There are 8 hidden switches. A switch that is on adds its own fixed numbers to the row, and there is some noise. The rows also spread widely along 9 directions, which tell nothing about the answers.
Known rows, each followed by its switches (1 for on, 0 for off):
[ 21.5   9.3   4.7  41.2  -7.5 -26.8  39.3  -9.5 -38.5  28.7   9.5   7.8
  24.5  19.2  13.4  14.6 -45.9   5.6  24.3   6.9   6.9  16.1 -13.5] -> 0 0 0 0 1 1 1 1
[ 10.7 -10.6 -20.4   7.5  -3.2  -4.1  27.1   2.2 -20.4 -20.4  24.2  31.1
   9.3 -59.9   7.2  -4.0 -21.0  19.5   5.8  -8.6  28.2   2.5  -2.7] -> 1 0 0 0 1 0 1 0
[  6.8 -27.4 -19.0  36.6  -8.1   0.3  -8.4   1.9 -18.2   4.7   7.8  18.0
 -12.5 -24.2  24.8  10.4 -44.3   0.1  18.1 -30.0  18.4  18.5  13.8] -> 0 0 1 1 1 1 1 0
[  6.9 -23.8 -12.8  15.9  10.5   8.2  10.8  -6.5  -8.2 -14.3  -7.1   9.2
 -16.9 -42.0  11.4  -3.5  -3.7  17.4  -5.9  -6.9  -0.4  -8.4  -3.2] -> 1 1 0 0 0 1 0 0
[ -3.3   4.4   2.2  24.0  -2.3 -18.3  68.4   6.3 -34.2  22.8 -31.7   8.8
  14.3  12.8 -12.6  20.1 -56.3   7.9   0.6  32.5   3.0 -11.0 -49.6] -> 0 0 1 0 1 1 1 0
[ 15.2  -6.2  19.4   9.7   1.1  19.1  34.2  28.3 -44.7  -3.8 -15.1   4.5
 -22.6 -25.5 -20.9  34.8  -3.6  -2.7 -11.5  20.6  -3.5   5.8 -35.1] -> 1 1 1 0 0 0 0 0
[ 41.7  -6.0 -10.6   8.3 -36.7  36.8  37.9  15.0 -25.0  -9.1   9.5  38.8
  -8.1  -5.7 -29.8  46.9 -26.5   5.8  -1.9  32.6  11.0  15.2 -33.1] -> 1 0 0 0 1 1 0 1
[ 39.6  -9.5  25.8  31.8  -5.4  24.5 -17.8  -1.2 -14.0 -22.9   5.6  -4.5
  10.7   0.0  27.1   3.3  -7.4 -24.3  -9.8  -4.1 -21.2  44.0   0.3] -> 1 1 0 1 0 0 1 1
[ -4.8   1.3  -4.7   2.0 -40.0  -6.7  37.6  20.5 -41.3  11.4   4.3  40.0
   2.0 -17.2 -19.7  52.4 -62.5  12.5  -5.7  30.7  26.6   8.0 -53.1] -> 0 1 0 1 0 1 0 0
[ 30.0   0.7  18.6  37.0  27.3  -9.0  56.8  -0.1 -27.5   1.0 -16.0 -11.8
   3.4 -11.0  -6.1  -8.2  -4.7  10.7   3.3  26.9 -10.0 -14.9 -24.3] -> 0 1 1 1 1 1 0 0
[ 12.3 -15.2  -5.3  16.2 -21.7  36.8  -3.7  13.9 -27.8  29.1 -20.2  18.9
 -36.2  21.2  -2.4  50.7 -28.8  -1.4   6.3   8.3  -9.8  15.5 -21.7] -> 0 1 1 0 0 1 0 1
[-19.3 -39.3   1.7  22.2   3.9  22.2  29.8  23.8 -16.1   6.0 -35.4  28.8
  -4.2  -6.1  28.3  30.2 -62.1  -1.3 -10.6  15.5  29.7 -11.3 -18.1] -> 0 1 0 1 0 0 1 1
[  0.4   1.9  -2.5  -8.9 -37.6  -1.1  14.5  10.0 -24.1   3.4 -27.0   8.9
 -12.0  -3.9 -10.3  26.7 -33.3   0.7 -10.9  15.1 -22.4  12.5 -46.5] -> 0 0 0 0 0 1 0 0
[ -4.6 -27.4 -24.9  26.4   7.4  -1.3 -18.1   5.5 -32.6   1.6  -1.0   7.4
 -43.0 -45.4  26.0   7.3   5.5   8.1   7.5 -55.5  16.9   7.2  26.4] -> 0 0 0 0 0 0 0 0
[  5.1  11.9 -19.1  28.3   6.1 -38.0  67.6 -23.0 -30.0  19.6 -19.9  10.4
  31.1  19.3 -17.3  10.0 -34.2  20.3   0.0  26.1  -8.5 -22.4 -41.8] -> 1 1 0 0 1 1 0 0
[  5.3   1.4 -17.1  15.4  -2.7 -17.7   5.8 -14.9 -24.1  -3.6   1.9   3.0
  -0.6 -26.8  -4.1  -7.8 -13.7  10.5  -1.3 -14.0 -27.2  10.0 -21.3] -> 1 1 1 0 1 1 0 0
[ 10.7  10.4  -0.9  -3.8   2.8  -8.0  24.3   3.2 -36.2  14.3  17.3  10.7
  -5.4 -42.1  -9.7   5.0  -3.9  33.0   9.6   5.9   4.6  -2.6 -23.8] -> 0 1 1 0 0 0 1 0
[ 11.8 -12.1  39.4  24.6  30.9 -18.2  49.0  -0.3 -22.8   3.3  10.7  -7.0
  10.5 -33.0  24.9 -26.8 -30.4  12.6  27.2  21.1   3.4 -13.1  -6.5] -> 1 1 1 0 1 1 0 0
[  9.2  -7.3 -10.8  16.0  -3.4  -2.9  14.1 -18.7   3.9 -52.5  26.2  41.1
  62.6 -28.0  24.5   6.5 -45.0  -6.6 -17.2  13.6  42.4  16.4 -20.8] -> 1 1 1 1 0 1 0 0
[  2.5 -16.8  -6.9   8.9   8.6  25.2  22.8   5.3 -18.3  28.9 -47.6   6.4
 -26.3  21.6  -1.4  23.1 -11.8  15.2   1.6  21.6 -19.2 -24.0 -25.7] -> 0 1 1 0 0 0 0 1
[ -5.7 -14.8  15.4  16.5   8.8  -8.2  47.7  10.0 -26.4  18.0 -17.7   7.7
   9.3  -4.0  14.5   0.8 -50.7   7.8  16.6  22.9   8.5 -13.7 -21.8] -> 1 0 1 0 1 0 1 0
[ 32.2 -10.9  33.3   5.7   8.3  21.4  21.9   7.1  -1.9 -40.3 -21.1 -10.7
   9.1 -14.0   8.1 -11.6   5.2 -11.1 -16.5  30.7 -15.4   2.5 -25.1] -> 1 0 1 1 0 0 0 0
[  2.4 -21.1 -52.9  12.0   3.0  18.4  11.4 -14.7   2.0 -20.0 -34.0  25.4
   3.3  -9.1   8.1   2.4 -20.9   7.3 -22.0 -11.4  -5.2 -10.2 -14.1] -> 0 0 1 0 1 0 1 1

New rows. What belongs after each?
[ 41.1 -10.4 -19.5  23.7 -10.1  22.6  -2.0 -23.9  13.5 -23.4   9.7  26.3
  25.5  12.1  20.9  -1.0 -26.1   1.7   8.4   9.7   9.5   9.7   0.9] -> 0 0 1 1 1 1 0 1
[  5.9   6.0 -19.7  10.1 -22.3   2.5  -1.3  -5.2 -29.8  30.3 -14.7  15.4
 -12.2  21.1 -11.7  41.7 -26.3   6.1   2.4   5.0 -16.6  11.3 -31.9] -> 0 1 1 0 0 1 0 0
[ 19.4  15.3  37.6 -11.8 -23.2  -9.3  52.1   1.3 -17.0  -3.0   7.0   7.3
  41.0 -10.3  -2.3 -11.4 -56.4  10.5   2.4  55.8 -29.7  11.1 -58.1] -> 1 1 0 0 1 1 1 1
[ 23.6 -13.7  30.1  17.3  21.6   7.3  43.5  10.1 -16.4   4.6 -23.6 -16.7
 -23.6 -16.6   9.4 -22.8  -5.2  13.3  19.3  23.0 -18.3 -22.2 -12.6] -> 0 0 1 0 1 1 0 0
[-14.1 -12.1 -15.8  29.1  -3.6 -31.4  22.8  -5.6 -24.5   0.8   7.0  17.1
   8.4 -28.7  16.8   2.8 -48.9   3.9  12.1 -17.4  17.5   5.5  -8.4] -> 1 0 1 0 1 1 0 0
[  0.6 -13.7 -21.9  25.2  20.7 -13.8  10.6 -19.3  -5.6 -27.3 -15.4   1.2
   3.4 -35.5  22.6 -20.9  -3.8   7.1 -24.2 -22.2  -8.8  -1.9  -7.4] -> 0 1 0 0 0 1 0 1
[ 25.4   4.2  -2.0   5.6  -7.0   7.5  -3.7 -28.3   8.7 -16.0 -22.4  -0.4
  23.8  27.2  18.9  -5.3 -11.0 -11.7  -7.0  14.6 -25.9   9.7 -20.8] -> 0 0 1 0 0 1 0 0
[ 25.4  -1.6  35.0  10.1 -14.3  16.0  47.2  13.3 -22.2  11.9 -22.1  -0.5
   6.8  23.1  -6.1  16.0 -46.7  -7.5   8.6  50.5 -20.5   5.6 -43.3] -> 1 0 1 0 1 1 1 0
[ -8.6  -9.3 -11.9  33.2   8.7 -29.6  34.6 -18.6 -20.3  22.0 -29.6   2.4
  11.9  20.2  23.9   7.8 -35.4   6.5   9.3  -0.2   9.5 -10.7 -13.4] -> 0 0 0 0 0 1 0 0
[ -6.4 -25.1 -34.2  26.3  26.2   2.6  39.5 -13.5  -3.4  -9.8 -43.3  17.9
  -4.2 -11.1   8.3   6.4 -11.1  12.3 -21.6   3.6  11.0 -33.2 -16.2] -> 0 1 0 0 0 1 0 0
[ 55.0  28.1 -14.7  14.2 -12.2  -7.8  14.6 -25.8 -14.8 -22.6  -7.2 -10.3
  15.6   7.9 -20.7 -10.3  22.4  -0.4 -14.7   7.8 -47.2  22.0 -28.3] -> 0 0 0 0 1 1 0 0
[  7.9   1.8 -12.5  15.3  15.5 -22.0  42.8 -27.4   0.4 -17.9   1.7  16.1
  41.7 -10.7  22.9 -18.1 -26.2  18.7  -0.6  16.5  21.9 -10.3 -21.0] -> 0 0 1 0 0 1 0 1
[-16.9 -13.7  -4.8   9.0   3.6 -20.4  22.5   2.8 -13.7 -40.7  -0.9  11.2
   5.6 -64.1  16.1 -12.0 -29.5   2.7 -19.1 -12.5  16.9   9.4 -22.9] -> 1 0 1 0 0 1 0 0
[-10.2   6.0 -27.8  38.6  -6.1 -35.7  32.5 -12.4 -36.0  29.6   6.8  24.1
  18.6   5.1   9.8  31.3 -53.9  18.1  10.7 -10.5  27.4   9.0 -20.6] -> 0 0 1 0 0 1 1 1
[ -7.9 -14.1 -12.5 -28.9 -48.2  17.1  -5.6  12.0  -8.2   3.0 -21.5  28.5
 -12.0 -10.2   1.0  24.0 -47.1  11.5  -1.6  19.3  -5.2   3.5 -34.7] -> 0 0 0 1 0 0 0 0
[ 10.3  -0.6 -14.2  48.1  23.7 -26.1  43.0 -24.9 -18.7   0.2   6.1   5.9
  33.4  -4.7  17.7  -0.4 -24.2  11.7   2.1  -3.6  19.0   2.3 -10.6] -> 1 0 1 0 0 1 1 1
[ 37.8 -31.8  24.8  35.0  -9.6  39.4  14.0  28.8 -23.6 -29.0  -8.7   7.8
 -16.4 -14.2  10.4  26.8 -20.5 -36.7 -10.1  -0.6   1.0  40.4  -4.9] -> 1 0 0 0 1 1 1 0
[ 38.4  -9.9 -41.9  51.3   5.6   5.3  30.1 -25.4  -4.7 -21.0 -10.2  26.7
  28.0  21.4   3.4  20.3  -9.7  -2.1  -7.4  -0.6  30.6   0.6  -1.1] -> 0 0 0 1 1 1 0 0
[ 11.9   0.8  13.9  17.6  -1.2  -8.2  47.6  23.0 -52.0 -12.0  20.4  19.3
  -0.3 -40.3 -10.3  34.8 -15.6  -3.9  -3.1   9.5  37.6  18.6 -24.5] -> 1 0 1 0 0 0 0 0
[ 15.1  -1.4 -28.6   7.1 -38.7  10.4  -6.7 -12.7 -18.5   3.3  23.9  44.0
  15.2  10.6   0.5  48.4 -39.1   2.4  11.3   3.4  23.3  27.8 -17.0] -> 1 0 1 0 0 1 0 0
[ 33.2  -8.1   2.9  43.6   5.6   2.6   9.4 -12.9 -20.9   7.2   9.3   7.0
   3.9  16.0  30.6  13.7 -12.4  -2.8  18.4  -7.1  16.6  19.3  13.7] -> 0 0 0 0 0 1 0 1
[  9.0 -13.2  10.3  -5.4  -2.3   8.9   7.4 -10.7   3.5 -14.9  12.9  27.4
  35.6  -8.7  31.7 -13.4 -43.6  -1.7  15.8  22.2   5.6  -2.6  -8.8] -> 1 1 1 0 1 0 0 0
[  6.3 -24.6 -51.9  24.0  20.5  19.1  -9.1 -14.0  -7.4  -3.4  -7.9  21.3
 -24.1 -39.7   7.1   4.7  12.0  32.4  -4.7 -29.7  13.6 -19.2  10.5] -> 0 1 1 1 0 0 1 0
[  7.3   0.7 -22.5  35.5 -24.3 -18.0   4.1  -0.9 -37.6 -12.3   3.4  13.4
  15.4  -7.6  -4.2  20.2 -34.4 -15.6 -11.5 -22.4  -2.8  36.9 -19.9] -> 1 0 1 1 1 0 0 1
[ 32.4  17.6  17.1 -10.6 -28.8   7.2  27.5 -11.6   2.2 -13.7   7.8  18.9
  45.6   7.8   3.6   7.7 -44.5   8.7  -0.3  52.7   3.6  12.5 -46.7] -> 0 0 1 1 0 1 1 0
[ 21.5 -15.4  51.1  -0.8   1.4  22.4  48.2   9.8  -0.4 -12.5   0.2  13.3
  26.2  -1.7  23.0  -8.9 -53.8  -1.4  13.5  60.7  -2.4  -3.5 -32.4] -> 1 1 1 0 1 1 0 1
[ -0.5 -38.7  28.7   1.5   5.7  27.1  29.4  14.6   2.7  -0.5 -18.1  11.7
 -11.8 -16.8  30.9  -1.5 -41.8   8.3  18.2  34.2  16.8 -19.2 -12.3] -> 1 0 1 0 0 1 0 0
[-17.8   5.1  -3.6  18.9 -24.4 -45.3  33.4   1.7 -39.4   3.7 -10.2  -2.0
   3.0 -25.2  -9.2   7.7 -44.0  14.8 -10.0   1.1 -18.5  17.3 -47.0] -> 1 0 0 1 0 1 0 1
[ 28.5  10.4 -21.4  33.1   4.0  -2.2  16.5 -25.1 -17.2  -2.8 -19.6   2.4
  13.1  30.0  -1.1  19.8   3.2  -4.4  -9.5  -0.3  -8.6   7.8 -18.6] -> 0 0 1 0 0 1 0 0
[ 49.6  -2.1   8.3  24.5  17.2   4.8  50.3   6.4 -26.3 -26.0  24.4   6.6
  -0.9 -56.3  -2.4 -12.9   8.5  17.1   4.5   9.3  20.9   5.1  -5.4] -> 0 0 0 0 1 1 1 0
[ 19.3  -5.6 -20.7  19.4 -27.3  11.3   5.5  10.9 -29.0 -34.6  17.0  39.9
  16.9 -22.9  -5.2  39.4 -27.6 -21.6 -13.7  -7.5  36.4  35.9 -13.6] -> 0 0 1 1 1 0 0 0
[ -3.6  -3.4 -20.1  15.9 -20.9 -22.2  13.5 -10.7 -20.1   2.4 -33.4   3.1
  13.9  12.5  -1.6   6.2 -35.1  -2.9  -7.2   1.2 -27.2   4.2 -30.9] -> 1 0 0 1 1 0 0 0
[ -0.3  -8.3   5.2  -3.1 -23.9  11.9   6.2   9.9 -24.0  10.7 -20.6  14.0
  -5.3  16.3   3.1  28.8 -35.5  -4.5   5.2  17.4  -9.2   8.9 -29.6] -> 1 0 1 0 0 0 0 0
[ 32.7   9.1  10.3  -6.3  -6.5  10.9  22.6   4.1 -36.2  38.2  27.4   5.3
 -28.0 -27.8 -21.9   8.1   7.5  54.2  39.4  32.1  -8.1 -17.4 -18.5] -> 1 1 1 1 0 0 0 0
[  7.5   8.0 -38.8  24.0  -5.8 -24.2  28.8 -12.0 -30.6  -1.5   7.5  13.7
   0.9 -38.6 -26.2  14.4 -10.0  33.6  -9.3  -9.5   1.1   3.2 -32.1] -> 1 0 1 1 0 1 1 0
[ 20.5  -8.0 -30.4  28.3  -9.0  15.3  11.9 -11.4 -19.4  19.9  -8.6  18.6
  -2.0  25.4  -1.9  34.7 -17.3  19.9  11.2  10.2   7.9  -4.7 -13.2] -> 1 0 1 1 0 0 0 1
[ 27.1 -11.0  40.5  -8.8  -6.3  18.6  11.2  15.9 -17.5 -34.3  38.0  22.0
  21.8 -46.2  22.0  -5.7 -31.3 -14.1   8.9  21.4  14.0  25.0  -9.5] -> 1 1 1 0 1 0 0 0
